There are 10 hidden switches. A switch that is on adds its own fixed numbers to the row, and there is some noise. The rows also spread widely along 12 directions, which tell nothing about the answers.
Known rows, each followed by its switches (1 for on, 0 for off):
[ 10   4 -18  -1  -2 -16  15 -18  -4   7 -22 -11 -17   3   2 -13 -16 -17
  13  -2   1  -1  -3   5   9  -5 -13  -3  -5  16 -10 -15   7  -7  -7 -28
  -5   2  -8   6   5]  0 0 0 0 0 1 1 0 0 1
[ 17   5 -20 -23  -6  -3  25 -17 -11 -10  11 -15  14   8  -2   3 -10   3
 -35  -4   3  11  -8  13  14  17  -6  23  10  15  -7 -21 -15   1 -30  13
  -7  -8  12 -16  15]  0 1 0 0 0 1 1 0 1 0
[-14  23   3 -26 -14  -9 -11 -18  -2  18  -1 -15  11  12  10   3   7  -1
   8  26  -2  18 -17  17   5  -9 -19   8  -5  13 -24  21  -2 -11 -11   3
   9 -10  -8   0  -7]  1 0 0 1 0 0 1 1 1 1
[  6   3  -3  -6 -19  11   3  -8   9  -5  -1  -6  26  13   2 -13  11   1
 -29  10 -28  20   2  -2  10 -10   8  -2  -3   9  -9  11  11  -5 -10  -1
 -10   2  12  -2  -5]  1 0 0 0 1 0 0 0 0 0
[  5 -22  -1   5  29  15  -4  13  18  -2 -15  28  -5 -11  10   7   9   7
  17 -15  -6 -10   3 -13   2  13   9   2  30 -14  17  -2  -5   4   9   3
 -19  10  15 -17  -7]  0 0 1 0 0 1 1 0 0 0
[  0  -4 -16   3 -10  -5  -1 -22   5   9 -21   4  -1   1  -4 -17 -12  -2
  20   3  11   1  -4   0  -6  30 -34   3  -5   7 -10  -9  -1 -19 -22 -32
  -2   7   0 -12 -12]  1 0 1 0 1 1 1 0 1 1
[  6  19   0 -14  27  -1  -3   8  -2  27   7  -7  -8  -5  -9  16  24   1
  -5  23  25  10   3  -9 -20   5  -4  16  -6  -1   0  -6   2   5  12  30
  15 -26   9 -16  12]  1 0 0 0 0 1 0 1 0 1
[  6   5   1  19 -15   9  -1   4  16 -20  -9  13 -10   9   0 -12  29   6
 -14   4 -23  -1  20  -5   2 -11   9   4   6  -4  16  22  14   6  -4 -12
 -12   8  -9   3 -12]  0 0 1 1 0 0 0 0 0 1
[  1  -5  30   2   1   6 -13   8   2  28  17  -1  -8  10  -9   7  19   8
  10  15 -17   4  -1 -11   4 -14  -9 -31  -6   3  -2  10  13  -5  14 -11
  11  -8   6  25  -7]  1 1 1 0 1 0 1 0 0 1
[-17 -15   6 -12  -1  10 -22 -13  11  14   4   6  37   5  16  -5 -12   2
  25   3 -30   9 -17  -1  19  -2  -8 -18   6  -5 -18  17  -4 -14   4  -8
  -9  19   3   3 -22]  1 0 1 1 1 1 0 0 1 0
[ -3  -1  -2   6  -2  10 -22  -8 -10   1   9 -18  36  -9 -15   0  -1  -1
   9  14   9  16 -15  -4  11  17 -18  13 -18  -3 -18  16  -9 -30  -4  -1
   5  -4   4  -3   3]  0 0 0 0 1 0 1 0 1 0
[-10  14  28   1  -2   4  16  13   9   6  -7  24 -29  17  15   8  -8 -17
 -16  -2   7 -14   4  12  -8   3  -4 -23  -9  20   3   3   3  13 -14  -2
   2   4  17   5  -2]  1 0 1 0 1 0 1 1 0 0
[  2 -17 -13   8   1 -10 -10 -14  12  17 -12  -4  18  -2   8 -24  -8   1
  32  -4 -34   7  -6  -8   4  -6 -12 -10  10   1 -19   3  17 -19   5 -26
 -11  16  -8  -3 -17]  1 1 0 0 0 0 0 1 0 1
[-16  -1  24  21   8  17 -19  16   1  -1  15  20  -7  -7  -5  12   6   2
  20   3  -8 -13  -6  -3  10   0 -10  -4 -13  -4  -2  33   0  -8  10 -15
  -3  13 -12  17  -9]  0 1 0 0 0 0 1 0 0 0
[  1   0   8   5 -11  14  28   0   4  -5  15  28 -26   9   4   1 -10  -1
 -38   1  -4   1   0   4  16  20 -21   1  -5  23  -8  -8  -9  15 -20 -17
  -7  17  -9   5   4]  0 0 0 0 0 0 1 0 0 1
[ 36 -23 -16  -5 -18  -2   6 -24  12 -18  -7  -8 -11  18 -11  -9  26  29
  -9  -5 -29  13   2 -14  26  -4  -3   0  33  -9  11 -12  -7   0 -14 -18
 -13  -9  -4   6  -7]  1 0 1 1 1 0 0 0 1 0
[ 11 -18  -4  11 -16  22 -14 -12  -5 -25  24 -14  32   2 -17  -5   9  10
 -10   2 -34  10  -7 -11  43  -4   2   5   0 -11  -7  19 -10 -16  -4  -7
  -5   7  -1  17  -1]  0 0 0 0 0 1 0 0 1 0
[  1  11   2   7 -11  -4  26  -5  -3  -3  30   4  -4  18   0 -22 -12   4
 -28  -6 -13  10  10  15  -4   9 -16 -10  -7   6  -2 -11   9   7 -20 -17
   2   5 -17  -4  -1]  1 0 0 1 1 1 1 0 0 0
[  9 -12 -26   4   9 -12  12 -24   8  -4  -4  -7  16   3  16 -25 -16   7
  15 -17 -40   9  -1   2  13 -12   0   6  25  -4  -8 -11   8  -1   1 -18
 -21  16 -27 -12 -10]  0 0 0 1 0 0 0 0 1 1
[ -2  18   0   3  16 -11  18  -5  -4  17  13  -7  -4   9   0 -14 -20 -13
  -4  -1   1   8  -3   4 -13  -3  -8  -2 -25  13 -13  -8  14  -3   4  -9
  -1   1 -19  -6   5]  1 0 1 0 1 0 0 0 0 0
[ -9   4   5   2  13   8 -14  13  24  26 -20  13  17  -5  16  -6  24   0
  17  18  -8  16  13 -12 -28   1  -2  -1   4  -3  -4  11  22  -2  18   3
  -7   0   7 -20 -15]  0 0 0 1 1 0 1 0 0 1
[ -5  -6  23  24  16  18   9  13  -7 -29  38  17  -1   5   5  13 -13   8
 -17 -20 -16 -23  -4  12  27   4   0   9  12 -10  14  13 -19   8 -10  11
  -6  11  -4   2   4]  0 1 0 1 1 0 1 1 1 0
[  9   3  -2 -17 -12 -11  -4 -11   2  15 -19 -12 -18  11   1   4  20   6
  25   9  -2  -1   2   9  -1 -24   0 -17  18  -2  10   3   8  -2  -1  -9
   6 -17   7  10  -7]  0 0 0 0 1 0 1 0 0 1
[  3  -3  12   3 -11  16  -4  -5   1 -20   6  17 -27   9  -9   8  18   9
  -3   0 -10 -10  -6   0  28  -6  -9   3   5  -7  14  25 -15  -3 -11 -19
  -8   4  -6  18  -9]  1 0 1 0 1 1 1 0 0 0
[ -8   5   6  13  12  15  -5  12   7   2  10  21   1  -3  -1  -1   7   3
  -6   4   1  -3   9  -4 -13  20  -8  11   1  -8   3  11  -1   3  -3   8
   0   9   7 -19  -8]  1 0 1 0 0 1 0 1 0 1
[  1  -3  -6 -15  25  -8   8 -15 -10  20  32  -5   9  -1   1   4 -24  10
   5   1   2  12 -27   6  14  16 -31  18   6   2 -23  -9 -21  -9  -4   3
  -3   2 -18 -12   2]  1 1 0 0 1 0 0 1 0 0
[ 17   6 -22  -4   3   5   9 -11   2 -14 -12   9 -15  -9 -10   5  17   8
 -20  13  12  11  -7  -8  11  22 -26  51   3  12  -8   4 -13  -6 -16  -7
 -18  -3 -13 -13   8]  0 1 0 0 0 0 1 0 0 1
[ 30  -3 -18  14   7 -12  31  -9   7  -6 -13   4 -34   8 -10 -14  -1   1
 -20 -12   5  -2  15  -8 -11  14  -7   2   4   8  11 -34   6  11 -16 -20
  -9  -4  -4 -10  10]  1 0 0 0 1 0 0 0 0 0
[ 24  -5 -14   4   1 -11   1 -20   0   9 -19 -29   8   4 -14 -15   5  -5
   5   9  -6  15  -6 -17   8  -3  -7   1  -6  10 -11 -15   9 -21  -1 -15
  -1 -16   7   2  11]  1 0 1 0 1 0 1 0 1 1

New rows, each followed by its switches (1 for on, 0 for off):
[  5 -18 -15   5  13  -6   5 -18  12  -2 -40  14 -21  -1  14  -2 -26 -13
  23 -13   8 -21 -15  -4  16  11 -15   8  13   9  -3 -10 -14  -7 -13 -21
 -18  16   6  -7  -2]  1 0 1 0 1 0 0 1 1 1
[ -1   2   1   5   0  -8  17  -5  -3   0  26  15 -24   8   2  -5  -5  18
   2 -10  -6  -8   8  22  -3   8 -25   3  23  -6  11  -7  -3   9 -14 -14
  -3   3 -25  -6 -11]  0 1 0 1 1 0 1 0 0 1
[ -7  -5  -2 -23  -5  11  -8 -13  -2  15   3 -15  52  -1  15  -3 -12 -12
 -13  16 -25  28 -24   1  30  -1  -5   1   0  14 -35   9  -8 -18  -6  10
  -3   8  25  -5   2]  1 0 0 0 0 1 1 1 0 1
[  8   8  10  12  -7  -2 -11   3   6   5   2   1 -17   6 -11  -1  36  13
   8  16  -6  -5  16  -4  -8  -8 -13  -5   1  -9  12  15  14  -2   0 -11
   9 -15  -2   8  -9]  1 1 0 1 1 1 1 1 0 1
[ -4  23  22   6  31   1  15  19  -3  28  18   2 -21   5  -2   8  -5 -17
 -11  10  18   0   3  -4 -17   0  -5  -7 -28  16  -2 -11  13  11  16   9
   9 -10  -3   1  17]  0 0 1 0 1 0 1 0 0 1
[ 16  21 -19 -14 -18 -17  22 -20  -7 -17 -23 -16 -23  13   3  -1  -3 -13
 -20   0  15  -2  -5  19  10  -9   0  17   0  19  -1  -3  -6   1 -29  -2
  -5  -9   0   0  12]  0 0 0 0 0 0 0 1 0 0
[-10   4  -1  14  -4  10  -5   9   8  -8  -7  28 -11  -3   7  -2   7   6
  11  -9   5 -22  24  16 -26  12   2   2  18 -19  26  10   7  11 -10   1
  -2  10   8 -18 -18]  0 0 0 0 0 1 0 0 0 1
[-11   0  12  11 -30  13  -4  -1   4  -6  -8  22  -6   8   1  -2  -3  -9
  -8   3  -5 -13   6  11   5  10 -11 -15  -8   8   1  14   0  -3 -25 -25
   2  17  15   9 -13]  1 0 0 0 0 1 1 0 0 1
[ -6  16   3 -20  -8   0   9  -5  -1  20  29  -3  11  15   5  -6  -1  12
 -13   9 -11  13   7  17 -12   2 -12  -8   6   3  -2  -1  11   7 -10  11
   4  -2  -1  -9 -13]  0 1 1 0 1 1 0 0 0 1
[  2  21  -2 -14  -9   5   1  -9  -6  -4  -4 -13   0   9   4   5  19  -6
  -8  17 -11   8  -3  11  16 -33   5   9  -6   5   3  22   4  -3   1   5
  -3  -8   2  10   1]  0 0 0 0 1 1 1 0 0 1
[ 11   1  15  28  -6  26   3  17   3 -15  29  11  -3   5 -26  -2  23  13
 -35   5   1   4  21 -17  -3  29  -5   2 -15  -2  11  -1   3   4  -9  -1
   7  -4   5   1   7]  0 0 1 0 0 1 1 0 1 0
[ -9  -1  -1 -20   7   6   2  -6  -3   4   5   6  14   1  16  11 -13  -4
  -3  -2 -13  -3 -13  17  14 -10   4  10  18   3  -4  10  -9   3  -3  16
 -11  11   9  -7  -4]  0 1 0 0 0 0 0 0 0 1
[ -7  -4 -10 -14  11   8   3  -6  12  16   4  20  15  -3  13   1  -6   9
  -6  12   3  19  -6   2  -5  29 -22  21  18   1 -10  -6 -14   4  -7  10
 -11   9  -1 -30  -7]  0 0 0 1 1 0 0 0 0 1
[  4  -8   0 -16  -3  22   4 -12   0  -5  28  17  -3   5 -10  11   5  26
 -23   8   6  14 -13  -3  22  38 -33  24  11  -1  -6  -3 -33  -1 -23   2
  -5   2  -4 -12  -4]  1 0 1 0 1 1 1 0 1 0
[  0  19  -4  -9  14   0  -4  -6 -16  -2   4  -7  -6  -4 -13  17   2  -8
  -1  10  24  -2 -12   5   5   0  -3  26 -12  -2   1  12 -15  -4  -3  15
   4 -12   0  -3  11]  1 0 0 0 0 1 0 0 0 0
[ -5  -1   5 -13 -11  19 -24  -8   7   8  10  -8  38   4  -3   4  26   9
  -6  28 -26  27 -10 -12  21  -3  -7   5  -1   1 -18  24  -3 -14   3   4
   2  -3   7   5  -9]  1 0 0 1 0 1 1 0 1 1
[ -7 -13  10  23  -9  18   1   4   3 -23   1  23   3   5   4   1 -23  -5
  -8 -18  -2 -28   3  11   7  24  -3  -1   3  -3  11   8  -9   0 -25  -7
 -12  22  17  -4  -9]  0 1 1 0 1 0 0 0 1 0
[  8   3  -8  10  21  -9  -5   2   7  20 -30   3 -17  -9  -7  -2  13  -7
  26   8  22  -5  11 -13 -28   9 -12   2  -6  -3   8  -9  14  -7   8 -11
   2 -12   9 -12   1]  1 0 0 0 1 1 1 0 0 1
[ 15   1   9   8   5 -13  21  -7   2  14  29   0 -35  20  -7  -6  -1  10
  -8   0 -12   9   3  -4   8  -5 -19 -21  -4   6  -3 -15   4  11   0 -21
   6  -6 -30  16   3]  1 0 0 1 1 0 0 1 0 0
[ -8  20 -10  -9 -26   4 -12 -26  -7 -11  -2 -20  26   8   0  -5   4  -7
  -5  23  -8  17 -15  11  24 -12 -15  26 -20   8 -20  34  -6 -19 -14  -6
  -6   4 -18   7  -8]  0 0 0 1 1 0 0 0 1 1
[ -6   1  -5 -16 -15   2   6 -20   0  -9  15  -2  20  13  15  -5 -15   3
 -10  -4 -29  14 -14  17  27  -7  -3   3  11   7 -14   9 -11   1 -16  -1
 -12  16 -13  -1  -9]  0 0 0 1 0 0 0 0 1 0
[ -2   1  -2  14  -8  -1 -17  -1   6  11 -11   7  -4  -6 -15  -3  12  12
  30   5  29  -4  15   3 -35  34 -24   2   1 -14   9   0   3 -13 -13 -14
  11 -10   3 -14 -14]  0 0 0 0 1 0 1 0 1 0
[ 15  -3  -3  20  22  -1   9   4  -4  -6  16 -13   7   4  -4  -8  -3  -1
   0 -17 -23  -3  13  -5  -3 -16  23  -5   5  -9  12  -9  16   6  14   7
  -2  -3  -4  -2   8]  0 0 0 0 0 0 0 0 1 0
[  8   0   7  -9   6   3  26  -5   0   2  23   5 -17  16   7   3  -4   8
 -21  -3 -18  11  -6   6  25  -7  -8  -7   9  10  -3 -10  -8  13  -4  -5
  -7   2 -18   8   6]  0 0 0 1 1 0 1 0 0 0
[  0  13  -3   9  -2  -6  12  -7   1   4 -20   1 -16   2   1  -8 -19 -25
  -2   6  24   0  -9   0   5  20 -28   0 -30  26 -19  -3   1 -14 -17 -23
  -4   7   0   0   9]  0 0 1 0 1 1 1 1 0 0
[  5 -13   6  11   4   7  15   7  12   7  -6  26 -26   4   6  -5  -5   2
   0 -10   1 -15  15   0  -7  19 -11 -20  14   1  14 -17   3  12  -9 -16
  -5  11  13  -5  -7]  0 0 1 0 1 1 1 0 0 1
[  4  19  -9 -10 -24  -1   6 -10   7 -14 -17  10 -13   8   2   0  24   7
 -16  13  16   8   5  17  -6  14 -16  25   6   4   8  14  -7   3 -29  -4
  -6  -8  -5 -14  -7]  0 0 0 1 1 0 1 0 0 0
[ -6   4  15  17   7  -1  -3  11  10  14  -1  -1   0   4  10 -14   4  -7
  18   1 -25   3   7  -4  -3 -20   5 -24  -4   5  -4  12  26  -4  17 -12
   0   5  -4   8  -8]  0 0 1 0 0 0 1 1 0 1
[  2  -3  -8 -18  -9 -17  -5 -15   4  34  -9 -13  14   7   0  -7  -8  -1
  15  13  15  19  -3   4 -17  20 -19 -20   4   4 -15 -22   4  -8 -10  -5
  10 -12  10  -9  -4]  0 0 0 1 1 0 0 0 0 0
[ -4  17  -6 -23   1 -26   1 -21  -4  20 -20  -9 -14  11   5   8 -12  -9
  24   8  16  -8 -13  18 -10  -5 -17   3  -6  14  -8   0   0  -5 -12  -9
   1  -9 -10   2  -5]  1 1 0 1 1 0 0 0 1 0
[ -2   7 -14 -21 -13  -3  28 -19   6  -7  23   1  21  20  28 -19 -18  13
 -31  -8 -32  22  -2  26   9   7  -8  12  31   8 -10  -9  -6  13 -26  12
 -14  16 -12 -26 -13]  0 0 1 1 0 0 0 1 1 1
[  8   9 -11 -15  20 -11  21  -5  -1  10  15 -13  18   9  17  -7 -10   4
 -11  -9  -4   8   8  15 -15   3   9   2  21  -5   5 -26   5  13  -5  31
   0 -11   7 -31   5]  0 0 0 1 1 1 0 1 1 0
[  1  -8   7   0  24   0 -10   5 -10  20   8   5 -19 -10 -16  16  -6   2
  32   2  34  -9  -8  -4  -3  27 -20  -6   3  -8   3 -12 -16  -8   6  -3
  10 -12   4  -2   5]  0 0 1 0 0 1 1 0 0 0
[ -2  -3  12   1  -7   4 -14   3  11  21  -7  -1  -1   6   3  -7  18   0
  31   9 -18   6   6  -7   0 -18  -4 -35  -5  -1  -3  15  21  -9  13 -21
   6  -2   2  19 -14]  0 0 0 0 1 1 1 0 0 0
[-11  11   6   2  21  -2 -12   9   5  27 -10   7 -11  -7   3   3   7  -6
  37   7  16  -4   2  -3 -21   1 -11 -12 -11  -3   0   7  12  -4  16  -6
   4  -5  -3  -3  -6]  0 0 0 0 1 1 1 0 0 0
[ -6  11   8  -2 -17  -7 -30  -3  -4  13 -30 -21  15   1  -5   7  13 -19
  23  24  21  -7   0   6 -10 -15   4 -11 -12  -4   1  21  10 -18  -1   7
  16 -17  28  10   0]  0 0 0 1 1 0 0 0 0 1
[  3   4  -4 -31  22  -3   6 -12  -7  13  17 -14   2   7   5  12  -2  10
  10   1 -12  17 -24   5  25 -18   1   9  16   3 -11   2 -14  -1  13  14
  -6 -10 -16   2   1]  0 0 1 0 0 0 1 0 1 0
[ -3  -7  -1  -4 -30  12 -11 -17 -12 -25   3   2  11   4 -12   2  -5   2
  -7   1  -2  -3 -19  13  36  14 -16   8   2  -2  -3  22 -26 -20 -33 -16
  -4   9   9  10  -8]  1 0 1 0 0 1 1 0 0 0
[-10  21  11   9 -15   5 -16  -3  -4 -13   4   1 -12   5  -3   9  23   6
  13  16   7 -12   6  14   2  -8 -14  17  -3 -12  13  34  -4  -5 -10  -2
   8  -9 -11   6  -8]  0 0 0 1 1 1 1 1 1 1
[ -8  11  -5 -18   5  14  -3  -7  -4  -3  11  16  -1  -4  -3  13   4   3
 -14  14  13   8 -15   4  11  21 -20  32  -6   3 -11  14 -24  -2 -12   5
  -7   6 -10 -11  -3]  1 0 0 0 0 1 0 0 0 0
[ 20   4 -30  -2   0 -13  21 -25 -11 -12  28 -13   3   6  -5 -22  -2  23
 -12 -11 -14  15   4  14   3   7 -15  22  24 -16   5 -15  -6  -2 -18  -4
  -8  -6 -23 -24  -4]  1 0 0 0 1 1 0 1 0 0
[  2  10   3 -15  10  11   5  -7  -2   4  21 -15  23   9   1   2  -5  -9
 -19   9 -27  18 -19  -8  33 -13   0   9 -23  23 -27  11   1  -5   8   5
 -11   8 -10  11   7]  0 1 1 0 0 1 0 0 1 0
[-12  15   6   9   1  -9 -23   3  -2  14   5  -5   2   3  -8  -2  14   9
  42  -1  -3 -16  15  13 -32 -12   2 -13  -3 -20  15  20  24  -5   5  -6
  12  -8  -8   0 -22]  1 1 0 0 0 1 0 0 1 0
[ -2   8   8  -7  23  -2  10  12  11  17 -21  20 -42   5  12  18   6  -4
  26  -8  17 -22   9   4 -21  -1   5 -13   8   7  17 -10   6  20   6   0
   0  -7   5  -2  -4]  0 0 0 0 0 1 1 0 1 0
[ -2   8  -6 -27  19 -15  -2 -17 -17  29   2 -28  19   2   4   5 -20 -18
  17   9   0  10 -25  10  10 -24   4  -1   0   7 -18  -5  -2 -11  11  13
   5 -11   4   2   9]  1 0 0 0 0 0 0 0 0 1
[-10 -13   0   8   5  13 -16  -4  -9  -7   5   8  24 -13  -4   3 -21  -1
  13  -3  18  -5 -15   8  10  32 -17  12   9 -13  -2   8 -23 -21 -15   2
  -4   9  17 -16  -3]  0 0 1 0 1 0 1 0 0 0
[  9  -2 -10  -5   7   9   4   1   7   0  12  10   2  -4  -3   0  12  18
 -12   2   1  14  -1  -6   1  33 -24  22  14   0  -5  -4 -11  -3 -11   4
 -10  -1  -2 -24  -5]  0 1 1 0 0 1 1 1 0 0
[ -7  10  28  -7   4  12  -2  18   6   0  18  15 -17  12   7  18  23   9
 -12   9  -4   2   2   7   8  -5   4  -6  10  -1   9  17  -7  14   2  17
   4  -8   2   6  -3]  0 0 1 1 0 0 1 1 0 0
[  2   1  14   7 -29  14 -29   5  10   1 -14  -4  14   3 -11   0  41   4
   5  27  -4  11  11 -12   0   0  -4 -16 -13  -6   2  29  11 -16  -2 -10
   9  -9  20  14 -10]  0 0 0 1 1 1 1 0 0 0
